There are 4 ways to turn a row about zero (a turn may also mirror it). The second row of each pair is the first, turned, with some noise. The first 40 pairs use one turn. New pairs use 3 turns, one after the other, and a turn may come again.
Some pairs, each with its turns in order after it:
[-41  51 -28 -43 -30 -33 -45   7  22]
[  1  17 -68  51 -39  43  -2 -14  13] => J_601

[ -9  13  17  -3   8 -26 -43 -31  34]
[ 11   7 -64  -3   3 -17 -16  14  14] => J_23

[ 42 -17  50 -29 -31   2 -45 -43 -42]
[ 32 -14 -40 -45 -57  35  35  22  40] => J_685

[ 32  42   2  51 -15 -26 -41  41 -24]
[-41  10 -17 -15  18  59  46  -7 -40] => J_685

[ 44  18 -23   5  -1 -44 -19  24 -51]
[ 34   5  30 -27 -21   0  39  36 -45] => J_546

[  5 -54 -50 -31  20 -23  15 -17 -21]
[  8 -43 -47 -30  24 -11  35  32  -5] => J_601

[ 17 -29   4   8  36  21  22 -27  46]
[-15  12   7 -13 -30 -27 -61  16  -7] => J_685

[-47  12 -42  -4   0  39   6 -44  11]
[-49   2 -39 -23  20 -13   0 -53  -6] => J_546

[-16  30   5 -23  53 -52   5  50  26]
[ 60  22  24 -51  11   6 -51   6  17] => J_546

[-20   1  40  51  16 -28 -14 -43 -21]
[-32   6 -42 -47  47   9   8   2  30] => J_23

[ 18 -24  -5   6 -33  25  -2 -51 -14]
[ 31   5 -10 -29  52  -2 -31 -13  -7] => J_601

[-19 -34  54  56 -46  21 -15   0 -43]
[ 56  17 -51 -31  34  28  17  49 -23] => J_685

[ 35 -54   5  37 -47 -13  28  50  33]
[-13  69  16 -66 -10 -11  11  45   9] => J_601

[-12  41  -3  41  30 -12 -30  42   8]
[  3 -15  -2 -59  -6  20 -24  45   9] => J_546

[18 19 36 31 21 -4 40 46 -6]
[-15 -18  16  30  52  11  48 -16 -15] => J_23

[ 34  54 -40 -55  19 -53  17  41  54]
[-58  22 -30  35 -32  54  62  21 -48] => J_601

[-45  -3   8  17  28 -47  21  46  42]
[-46  19  -5  31 -44 -41  32  25  29] => J_601

[ 15 -42 -29  43  20 -20   3  44 -39]
[-60 -45  41  -7  -1 -28   9 -33   5] => J_23

[ 54   3  53 -35   2 -37 -47  46 -49]
[ 84 -29  23  19 -11 -24  14  67 -16] => J_546

[ 16 -22   4  13  55  -2   5  25  10]
[-34  34  34 -28   1 -16 -13  14  -6] => J_685

[-27  42 -54  16  28  29  12  39  47]
[-91  -1 -23   0 -35   6 -10 -30   3] => J_601

[-38  15  37  12  15  -4  36  44 -51]
[ 38  16  33 -42  65   2  22 -21 -12] => J_685

[-32  31 -17  21  50 -56  32   0 -49]
[-28  21   7 -28  72  -8   0 -56  37] => J_685

[ -1 -15  16  33  15  10  -1 -16  52]
[ 25 -14 -26   8  29   7 -21 -38  28] => J_23

[-36 -26 -28   8  47  23 -28 -27   8]
[-19 -15 -41 -10  31  25 -38 -23 -40] => J_546

[-10  26 -40   8 -47  28 -35  -5 -28]
[ 12  -8 -33 -13   0  45 -61 -16  14] => J_601

[-40  20 -39 -12 -44  -3 -11 -43 -45]
[ -7  13  22 -50 -30  14 -25  65  12] => J_23

[ 47  -1  18  49 -10  29 -50  47  28]
[-33 -51  15   2 -44   7 -32  67   0] => J_546

[-40 -13  34  16  34 -25 -37  30   9]
[-34  23 -26  28  42 -42  -6  -7  30] => J_23

[  4  10 -52 -23 -37 -24  -7 -12 -43]
[ 21 -28 -53  -5   1  42 -23  34 -14] => J_601

[ 53  48 -19 -29  50   6 -55  49  17]
[ 25 -51  43 -50  -1 -38 -52  36 -42] => J_546

[-46  38 -36   7 -49 -54  33  -3  19]
[ 15 -34  15 -18  36  -6 -43  76 -25] => J_23

[-20  29  39  11 -14  -8  23  -7  20]
[ 22  12 -11  -2  50  13  10  20  -4] => J_23

[-33 -45 -55 -49  37 -45  24  27  49]
[-40  -9 -69  -8 -19 -30  83  24   5] => J_601

[-36 -48 -14  16  42 -36 -39   8  54]
[-60   1 -17   2  16 -75  -4  44  -9] => J_685

[ 44  20 -36  35 -33 -37 -38   7 -48]
[-26 -62   1 -39 -36 -27  44  40  14] => J_23

[ 37  45 -36 -40  37 -46 -40  31  38]
[ 50 -36  49 -66 -18 -10 -38 -10 -28] => J_546

[-37 -43  -7 -13 -31 -52  31  43 -54]
[ 53  82 -32  15 -35   4  32  10  -6] => J_546

[ 52  30 -24  22   1  51  26 -52 -48]
[ 15  18   3  -8 -15  91 -51 -15  33] => J_685

[ 14 -13   5  -5  47 -44  32  13 -10]
[-18  38  18 -35   6 -30   4 -33  12] => J_685

New pairs, each followed by its turns in order:
[ -5  26 -40  -6  35 -37  -7 -56 -45]
[ 30 -36  -8   2 -18  -7 -72 -39 -32] => J_546 J_23 J_601

[-47  14  -4  -8  42 -52 -15 -49 -55]
[  9  35 -72 -29 -55  12  -5 -13  45] => J_685 J_546 J_23

[ 27 -29 -28  52  25 -16 -51 -30 -16]
[ -5  34 -15 -62  45 -23 -16  31 -21] => J_685 J_685 J_685

[-37  54  14 -17  -1  -2 -37 -16  48]
[ -8 -54 -13  50  17 -17   5  37 -36] => J_685 J_685 J_23

[-44  50 -20   5 -42 -25  25   4 -31]
[-53  -8   6   7  -8  16  65  -4 -38] => J_23 J_546 J_685

[ 29  52  39  19 -49 -48 -18 -37  20]
[ 15 -40 -24 -63  10  51  53 -24   6] => J_23 J_546 J_685

[ 34 -26  39 -28 -52   9  15 -48  47]
[-51 -28 -21  21 -23 -41  24 -42  53] => J_23 J_685 J_546

[-17 -27 -32 -48  52  35   3  36   3]
[ 28 -80 -45 -10  -2 -11   5  10  -4] => J_601 J_685 J_23

[  5 -12 -34 -42  -5  23  32  26   7]
[ -3  10 -10   4  14 -39  19 -14 -55] => J_685 J_685 J_546

[-40 -19  40   9 -10  25  11  52  19]
[ 49  18   0  -5  48 -25 -15 -36  30] => J_685 J_23 J_685

[-21   5   2 -21 -14  -4  52  19 -35]
[ 22   6  -2 -44  21 -29  32 -13  13] => J_23 J_601 J_23

[ 43  39  10  33 -24  13 -56   2 -53]
[ 33  17   4  30 -19 -21  73 -48  -9] => J_546 J_601 J_685

[-18 -53 -55  12 -21   7  26  54 -22]
[-27 -35  20 -42  59 -50 -16 -34  -5] => J_546 J_685 J_601

[  7  51 -12 -28   1  52  45 -55 -39]
[-35   5 -27   8  65 -62  40 -36 -14] => J_23 J_546 J_685

[ -1  55  19  53  -4 -50  38   5  12]
[-36 -16  -3 -26 -19  -7 -30 -83   5] => J_685 J_601 J_23

[-30   3   1  49   9 -27  50  10 -18]
[-10  27   9 -55   1  10  -9  35  39] => J_546 J_601 J_23

[-37  45   2  15   2  18  51 -10   2]
[-42  48  15 -24   8  24  23 -16  25] => J_601 J_601 J_601

[-44 -27  17 -35 -51  54   3 -41 -29]
[ 26 -17 -67  35 -11  -3 -53  -3 -50] => J_546 J_23 J_546

[-19  34 -45  23  -5  45  40  46  11]
[ -6  15 -44   0  41  40  55   6 -40] => J_546 J_546 J_601

[  8  48 -51 -53  54   9  12 -27  38]
[ 12  98  -4  -5 -19 -38  30 -20 -14] => J_23 J_23 J_601

[-23 -21 -14 -13 -20 -30 -45  17  43]
[-61  20  12 -20 -28 -11  -7 -24 -14] => J_23 J_601 J_601

[-15  46  48 -15  53 -39 -44 -16  41]
[ -1  -3 -84  43 -55  30 -34  18   2] => J_23 J_23 J_546

[ 29  42  27  29  -3  24 -15 -30 -19]
[-24 -26  14 -47  -9 -13  28  -2  40] => J_601 J_546 J_601

[ 34  32 -54  53  46  -1 -18 -18 -28]
[ 36   6 -36  28  29  -4  43 -45 -47] => J_546 J_685 J_23

[-35 -45  41  -3  43 -10 -14  10 -55]
[-23  75 -10   8   4  -7  53  14  29] => J_685 J_601 J_546

[ 42 -54 -44   1 -12  32  45  33 -35]
[ 14 -12  68  23 -41 -42  -7 -27 -51] => J_23 J_685 J_546

[-49  50  39 -41 -53  54   3 -16 -35]
[ 17  76  13 -23  34  32 -57 -11 -57] => J_23 J_23 J_685

[-41 -24  49 -39  22  35 -38 -25   3]
[  3  47  43   1  -3 -56  13 -11  44] => J_685 J_601 J_546

[ 43 -22 -50 -35  47 -33  41   5  14]
[-12  82  37 -21   0 -46 -22  -1 -21] => J_546 J_546 J_685

[-24 -44 -40  19 -19   3  45   3 -10]
[ 14   3  35  65   3  -5  14 -23  17] => J_546 J_23 J_23

[-42   8  23  52  33 -15  48 -31   1]
[-63  38  17  45  24  33 -25 -14  -5] => J_685 J_601 J_546

[-18 -33  47  -4  10 -38 -10  40 -42]
[  0  59 -10 -53 -25  -3 -11 -35  20] => J_601 J_23 J_685

[ -7 -31 -56  20  -7 -39 -30  49  10]
[ 17 -35 -20  61  22  13   2 -35  43] => J_601 J_601 J_685

[ 24 -29 -32 -45  40  49  47  53  41]
[-21  33  58  13 -18  12 -75 -42 -45] => J_546 J_685 J_23

[-35  41 -51   4  48 -20  33  -4 -41]
[-76 -21  22  19 -43  18   5  42  -3] => J_601 J_685 J_601

[-28  12 -23   4 -46   8  12  42  52]
[-22  -6 -17  38 -37 -16 -29  64   1] => J_23 J_546 J_546

[-15  12  56  -2 -21  26 -18  10 -11]
[ 56 -20  -1  20  24  -7 -15 -16  15] => J_23 J_685 J_601

[ 19  38  45  32 -12  14  18  -3 -37]
[ 51 -29 -23  24 -16 -23  -5  41   4] => J_23 J_601 J_601

[-27  47   4  23  15 -17 -40  11  23]
[-10  16 -49 -11 -13 -28  -4 -42  25] => J_601 J_546 J_601

[  8  12   2  47 -21  43  -1  -7 -24]
[ 47 -14  16 -14  34  23  -1   0  22] => J_685 J_23 J_23

[-15  54  49  30 -17 -40 -55 -50  43]
[-14 -14 -39 -57  13   3  -3  25  99] => J_546 J_546 J_23

